The first 5 rows are patterns. Each new row is the sum of 2 different patterns, raised or lowered, with some noise. Before adding, each is slid sideways (what falls off one end comes back at the other) and multiplied by a number that may be negative. Names go in the order of the patterns.
In the rows, 128 means zero.
Some rows, each with the names of its patterns after it:
[169 167 130 129 100 137 125 124 139  99 162 129 116 102 126 148 146 134
 144 138 124 131 118 119 141 130 136 129 130 127 123 102  98 126 109 133
 141] : q74
[126 119 129 138 130 105 158 146 108 107 145 167 106 155 148 151 141 151
 125 143 128 110 115  95 105 103 128 114  97 173 103 107 119 141 139 146
  93] : q656
[124 113 118 130 128 129 109 128 139 129 156  98 123 142 103 121 119 107
  96 121 121 137 160 156 132 139 159 115 156 142 115 137 116 128 123 138
 117] : q300
[108 122 146  72 150 132 143 169 114  96 129 133 141 143 137 115 156 137
 136 111 118 111 127 100 109 131 130 134 157 135 116 118  97 165 100 165
 148] : q977
[132 116 123 126 129 116 118 177 114 153 144 104 109 160 154 160 137 131
 161 146 117 155 120 100 145 106 133 131 138 109 125 142  94 118 134 134
 162] : q464

New rows. What belongs after each?
[115 125 141 111 144 110 115 107 153 147 169 170 194 163 152 168 126 143
 147 140 161 164 110 161 119 113 159 133 115 193 123 142 112 108 168 172
 167] : q300 q977
[200 101 135 179 135 135 178 123 120 137 124 171 206 175 155 156 174 138
 189 149 136 154 152 160 161 166 160 162 137 143 151 134 151 142 162 181
 132] : q300 q977
[115 141 129 125  85 104 130 140 105  99 117 102 115 133 114 134 127 128
 108 136 121 113 146 130 125 139 125 120 143 124 112  93 106 131  94 152
 104] : q74 q464
[168 182 154 154 172 136 164 176 162 182 152 197 152 171 170 171 202 193
 150 167 149 168 188 179 161 191 193 169 130 194 185 148 207 198 165 165
 170] : q656 q464
[145 125  75 138 110 117 130 121 101 126 114 130 136 132 186 138 163 138
 124 142 112 166 166 140 120 143 128 150 145 129 108 130 114 151 110 122
 132] : q656 q464
[102 128 135 124 122 134 133 124 158 153 164 165 173 166 117 186 143 170
 141 120 134 157 147 142 147 127 134 145 109 130 154 157 115 112 164 120
 151] : q656 q300
[186 142 176 208 174 172 205 136 123 117 131 176 216 158 164 159 145 183
 144 144 170 181 181 154 162 161 170 172 166 156 167 152 147 173 168 189
 136] : q74 q977
[178 128 158 149 154 141 150 169 109 146 167 162 204 139 140 160 137 151
 138 133 182 139 175 175 153 154 187 185 204 154 176 194 163 152 173 147
 125] : q300 q464
[ 88  95 118  71 103 142 118  98  53 106  31  39  72  83 103  88  86 100
 101 139  94 118 130 123 110 108  35 114 101  96  88  83  90 140  86 101
  86] : q74 q656
[151 153 146 125 137 103 167 106 164 158 123 133 139  91 167 146 173 151
 124 123 118 137 144 135 122 120 160 156 172 143 132 129 163 102 146 155
 130] : q300 q977
[117 136 149 140 110 144 112 148 124 105 123 123 140 153 176 101 151  83
  74 111 124  95 139 116  91  94 101 128 159 118 125 102 120 121 147 109
 114] : q300 q977
[ 64  89 115 104 119 123  63  86 100 107 128 140 110 142 133 117  82 149
 157  81 143 119 133 119 141 100 122  99  86 103  84  93  76 113 108  85
 173] : q656 q300
[159 153 121 109 127 116 155 107 106 134 133 138 152 133 153 115 118 180
  87 157 175 129 147 157  80 176 147 141 192 113  86 145 122 148 148 147
 109] : q977 q464
[124 131 136 181 159 164 139 119 126 155 107 132 144 161 168 176 141 177
 161 144 144 146 123 163 183 164 195 108 166  83 100 167 154 153 198 129
 147] : q74 q977
[141  79 119 141  83 108 125  87 101 137 108 151 156 154 126 151 162 106
 180 148 115 134  95 124 134 142 119 122 122 123 100 135 114 100 145 151
 108] : q300 q464
[101 135 121 145 134 142 144 149 164 108 131 126 177 122 146 136 124 122
 144 108 147 147 153 152 127 113 138 138 147 151 157 153 153 158 137 120
 103] : q74 q977
[128  72 142 119 145 142 176 152 131 120  78 115  85  96 106  95 136  90
 145  74  99 127 147 133 149  96 112 114 112 119 130 101 153 137 103  97
 129] : q74 q656
[185 107 139 144 115 153 177 158 118 143 130 112 154  93 122 121 159 136
 147 123 152 155 128 130 114 105 136 145 167 142  93 171  76 111 146 125
  91] : q300 q977
[130 126 126 119 146 102 117 128 145 144 144 133 153 145 110 110 124  92
 129 151 165 184  99 155  83 118 145 133 122 160 131 127 110  77 139 173
 143] : q74 q977
[103  24 145  99 114 130  71  61 114  72  91 126 123  69  88 123  81  61
  66  66  73  75  67  97 111 111 151 124 105  84  77 156  27 152 132  83
  78] : q656 q977
[ 97 119 101 125 109 143 131  93  96  62  95  83 102 100  62 158  87  79
  80 110 123 127  84 112 103 104 112  99  80 132 119  94  91 119 131  84
 109] : q74 q656
[128 122  82  93 145 113 163 151 124 155 122 155 103 150 150 142 164 131
 119 124  97 125 150 136 142 141 131 142  90 146 117 124 157 171 132 118
 124] : q74 q464
